There are 4 nested groupings, the coarsest first. Each group lies inside one group of the grouping before and may be the whole of it. The rows also spread widely along 15 directions, which tell nothing about the answers.
In the rows, 128 means zero.
Known rows, each followed by its group in each grouping:
[127 103 155 130 120 103 126 117 187 183  72  95 106 131 163 142 161 131
  79 125 104 131  74 125 117 133 115 140  90 174 107 131] => K_978 malu K_928 K_321
[106 133 152 141 112  94 160 143 101 116  95 151 119 110 133 109 119  98
  94 107 106 124 144 167 148 144 127 176 121 100 134 132] => K_772 ligoz K_139 K_958
[110 103  90 159 150  90 162 180 159 131 149 104 105 149 148 129 139  99
 131 137 126 103 124 142 146 175 118 207 133 148 133 120] => K_772 Zavob K_855 K_174
[ 94 118 119 122 100 119 127 151 160 173 112 139 102  62 140 172 123  85
  56 166 126 136  92  93 127 121 188 121 123 128 121 162] => K_772 Tasi K_416 K_419
[112 133 137 130 107 118 141 133 124 200 123 129 124 115 164 125 154  73
 118 102 102 104 133 114 146 169 125 185  95 129 149 162] => K_772 Tasi K_547 K_715
[105 170 122 174 149 143 155 216 139 106 158 149 130 110 160 137  57  80
  79 142 121 120 196 187 128 115 109 196 164 110 150 130] => K_978 Sopes K_636 K_616
[ 87 123  95 167 147 104 166 202 138 177 163 106  91 107 156 152 144  77
  62 130 128  96 110 119 135 137 148 195 144 127 112 106] => K_772 Zavob K_90 K_198
[136 133 147 178 165  83 118 206 136 100 134 163 128 168 122 122 110 166
  88  99 123 104 123 157 116 181 168 177  95 119  93 113] => K_772 Zavob K_855 K_406
[111 169 128 121 125 120  79  96 121 136 104 188 140 101 114 171 141  65
 115 166 123 118 100  95 178  96 146 125 132 151 104 117] => K_772 bagi K_365 K_669
[148 105  56 143 128 130 167 103 169 125  97  81 129 154 118 138 123 135
 168 131 136 116  83 133 146 145 112 129 127 148 159 122] => K_978 malu K_928 K_619
[129 111 152 157 136  99 121 206 156 160 110 111 122 171 149 114 109 152
 109 113 119 122 124 147  89 167 117 152  80 138 118 188] => K_772 Tasi K_15 K_109
[127 151 142 170 179  87 137 128 148 102  98 147 136 170 169 147 127 157
  35 211 100 127 109 154 131 140  12 220 135 116 102 124] => K_772 Zavob K_502 K_467
[157 159 184 128 174 113 108 165 179 151 150 143 127 121 190 146 119  90
  75 130  91 111 152 159 127 130  84 210  97 176 124 106] => K_772 Zavob K_502 K_56
[183 159 127 132 173 156 111 124 159 141 136 167 163 127 127 151  90 112
 127 110 126  98 113 126 117 154 135 165  96 124 138  91] => K_772 Zavob K_855 K_406
[147 186 105 112 128  93  99 146 146 130 125 112 147 130 110 147  81  56
 105 153 106  99 103 114 106 127  55 175 136 148 145 119] => K_978 Sopes K_636 K_616
[ 92 133 120 137 122  90  98 152 109 125 110 150 145 163  98 117 120  68
 170 141 124 122 121 138 132 141  99 173 129 131 115 136] => K_772 bagi K_365 K_669
[111 108 165 118 139  72 105 127 135 138  88 137 114 147 154 128 181  93
 137 138 113 117 106 139 175 131 102 154 106 183  98 127] => K_772 Zavob K_502 K_56
[124 133 104 162 118 145 114 150 128 129  81 132 147 170  93 126  86 114
 175 135 144 133 114 135 111 126 118 112 132 116 135 165] => K_772 Zavob K_855 K_174
[151 176 140 116 141 106 103 158 126 120 132 135 127 105 123 142 104  57
 126 111 129  99 136 135 155  96 125 139 127 175 129 109] => K_772 bagi K_365 K_669
[ 89  96 112 149 122 135 154 132 126 145  71 140 118 109 132 135 130 102
 125 163 158 128 106 124 145 129 139 121 148 105 116 154] => K_772 ligoz K_139 K_958
[ 92 103 172  80  74 145  92 108 126 146  69 198 175  83 105 108  81  52
 174 113 112 163 144 159 106 146 173 130  97  89 155 157] => K_978 malu K_928 K_619
[147 133 149 111 131  95 118 125 110 139  75 136 135 118 135 113 135  78
 154 127 153  82 120 106 152 176 107 146 120 143 130 159] => K_772 ligoz K_139 K_958
[123 116 145 142 143 118  89 172 126 172  79 118 142 174 105 116 113  83
 167 118 159 107  92 116  85 136  95 129 121 137  92 141] => K_772 Zavob K_855 K_174
[ 72 161  45 210 127 133 166 112 100 192 142 127 116 169 132 150 190  58
 134 141 115  80  99  82 178 161  99 233 170 109 117  98] => K_772 Zavob K_502 K_467
[ 82  91 101 200 107 163 141 184 148 175 107 125 103 156 113 125 133 115
 175  84 146 134 119 134 121 147 227 119 119 125 115 145] => K_772 Zavob K_502 K_467
[ 84  88  99 164 115 111 146 144 125 142 110 138 125 160 124 108 147 111
 177 123 131 125 124 139 145 189 154 177 112 116 132 155] => K_772 bagi K_365 K_669
[ 88 135 134 198 107 128 147 126 150 179  94 128  82 123 168 137 182  77
 105 135 122 105 130  98 169 168 159 194 152 161 110 141] => K_772 Zavob K_855 K_174
[123 140 192 140 135 105 110 122 176  97  96 179 138 133 161 136 114 142
  71 139  69 159 146 196 136 124 113 183  97 148 115 112] => K_978 malu K_928 K_619
[ 96 109 105 182 143 130 138 157 119 174  88 124 121 168 152 135 156 124
 143 161 167  98 108  99 146 159 106 140 141 124 101 187] => K_772 Tasi K_416 K_419
[195 167 123  91 135 139 107  95 148 155 129 152 163 103  99 157  86 106
 112  87 101 108  80 109 106 141 147 135  66 118 154 100] => K_772 Tasi K_416 K_419
[114 156 148 152 114  75 132 154  82 121  82 120 100 121 108 122 141  80
  92  94 130  98 102 126 154 114 139 136 144 142 100 109] => K_772 Zavob K_90 K_198

New rows. What belongs after each?
[146 124 107 134 114  80 108 133 147  68  83 125 126 137  84 112 104  90
 189 145 154 109 110 115 136 191 151 146 135 165 137 145] => K_772 bagi K_365 K_669
[123  99 136 110 129  64 157 176 162 118 124  89  99 110 152 117 116  79
 105 134 112 121 131 162 125 153  96 190 120 161 145 139] => K_772 Tasi K_416 K_419
[ 91 132 113 108 127  52  72 135 117 152 102 147 145 153 124 131 162  30
 168 208 140  79  95  62 150 195  55 196 143 157 102 172] => K_772 Tasi K_15 K_109
[108 145 150 168 103 119 154 118 100 158  60 136 112 100 147 119 134  91
  69 140 134 108 117 102 126 176 124 180 145  93 126 165] => K_772 Zavob K_90 K_198
[142 137  94 184 182 181 149 197 149 171 151 139 133 129 144 147  95 108
 135 116 179  80 137 118 117 153 161 153 140 110 119 118] => K_772 ligoz K_139 K_958
[119 126 108  71 131  67  90 140 156 141 133 122 137 114 124 160 125  52
 124 180 101 122  81 114 136 115  80 158 114 169 135 129] => K_772 Zavob K_90 K_198
[119 150 119 173 128 108 150 118 118 117  89 143 124 127 122 129 134 103
  97 123 134  95 109 124 150 164 134 180 153 117 110  94] => K_978 malu K_928 K_619
[142 109 151 111 117  92 109 150 150 124  79 115 118 119 118 114 116  80
 155 120 140 116 110 128 121 161 144 133 110 164 132 146] => K_772 Zavob K_502 K_467
[138 163 156 192 146 127 148 142 117 116  76 141 110 135 136 133 120 142
  62 111 133 110 119 145 143 114 128 143 140 122  98 110] => K_772 Zavob K_855 K_406
[143 118  89 174 169 166 134 151 170 143 148 143 143 187 119 151 116 168
 166  86 113 128 106 165 138 114 160 125  82 137 121  98] => K_772 Tasi K_15 K_109
[108 159 170 203 144 101 119 196  96 123  76 133 109 184 141 117 132 144
  96 115 139 109 139 154 148 101  98 122 138 146  73 162] => K_772 Tasi K_15 K_109
[102 145 121 118 106  85  83 145 118 129 108 158 147 154 121 141 130 112
 138 141  99 125 114 132 163 125 123 118  97 147 128 174] => K_978 Sopes K_636 K_616
[ 83 101 120 117 135 119 130 108 122 111  86 172 152 126 118 131 119  74
 154 177 127 142 116 155 151 118  87 159 142 104 122 123] => K_772 Tasi K_15 K_109
[111 132 145 218 134 177 190 140 119  92  38 132 111 138 145 120  90 183
  79 115 148 153 147 200 144  77 131  93 158  92 118 140] => K_978 Sopes K_636 K_616
[ 95 170  97 155 109  97 139 131  92  88 100 163 115 109  96 155 124  97
  90 150 120 120 110 130 192  85 149 118 162 117 113 115] => K_772 ligoz K_139 K_958
[134 109 159 123 144 129 140 115 169 128 107 144 122 118 178 133 140 108
 141 130 107 133 150 168 169 134 116 164 103 169 143 139] => K_772 Tasi K_416 K_419
[ 80 118 148 175 119 111 135 144 127 131  80 149 109 151 136 133 144 131
  97 139 111 145 116 154 145 112 130 143 128 125  92 145] => K_772 Tasi K_416 K_419
[109 124 141 132 100  74 130 178 138 113 115 126 119 130 137 108  99 114
 107 137 101 142 149 162 120 166 122 177 100 132 155 191] => K_772 bagi K_365 K_669
[ 83 107 142 163 103  94 138 146 113 107  71 151 117 141 129 108 134 114
 128 145 124 139 135 153 148 164 140 161 130 111 122 167] => K_772 Zavob K_502 K_467
[135 130 121 172 147 139 121 153 134 168  79 125 139 176 141 129 121 148
 141 146 155 106 108 111 115 156  91 129 116 121 113 187] => K_772 ligoz K_139 K_958
[113  91 119 135 162  86 120 161 149 125 107 138 135 160 141 132 138 131
 129 175 145 111 100 128 135 169  99 159 115 133 102 154] => K_772 Tasi K_547 K_715
[120 116  84 162  98 127 148 149 134 144  90 126 128 125 125 134  96 165
  99 163 145 136 103 106 112 183 162 123 105  85 157 224] => K_772 bagi K_365 K_669
[100 126  83 135  89  39 157 147 130  57  74  81  98 129  63 128  90  93
  78 171 110 150  68 148 115 105  87 145 168 124 129 114] => K_772 Zavob K_855 K_174
[ 63 134 191 166  76 153 143 142 118 183  83 140 107 120 157  97 127  28
 147  83  89 151 190 178 124 113 116 195 138 129 135 154] => K_772 Tasi K_416 K_419
[ 97 121 124 191  97 148 121 130 152 130  42 137 127 151 121 115 106 107
 158 162 154 131 126 115 108 181 139 143 156 122 123 187] => K_978 Sopes K_636 K_616
[ 84 139  50 129  94 101 141 136 127 199 133 109 127 109 144 164 148  70
  93 183 120  98  88  68 154 158 110 168 142 115 151 178] => K_978 malu K_928 K_619
[108 123 140 143 113  86 111 139 111 102  77 168 142 142 116 115 117 119
 130 157 126 125 119 127 130 190 135 164 118 105 126 176] => K_772 Zavob K_90 K_198
[118 150 154 115 127 137 148 114 140 138  93 120 113  71 137 138 111  25
  98 101 113 122 128 163 145  63 104 153 156 154 129  57] => K_978 Sopes K_636 K_616
[112 137  85 197 145 140 142 163 151 131 117 124 148 202 123 135  97 157
 128 139 117 132 117 164 107 131  84 168 132 108 122 130] => K_978 malu K_928 K_619
[114 127  58 103 115  98 145  84 123 146 133 145 139 102 123 157 159  86
 127 143 112  92  78  90 189 176 151 164 110 118 157 118] => K_978 Sopes K_636 K_616
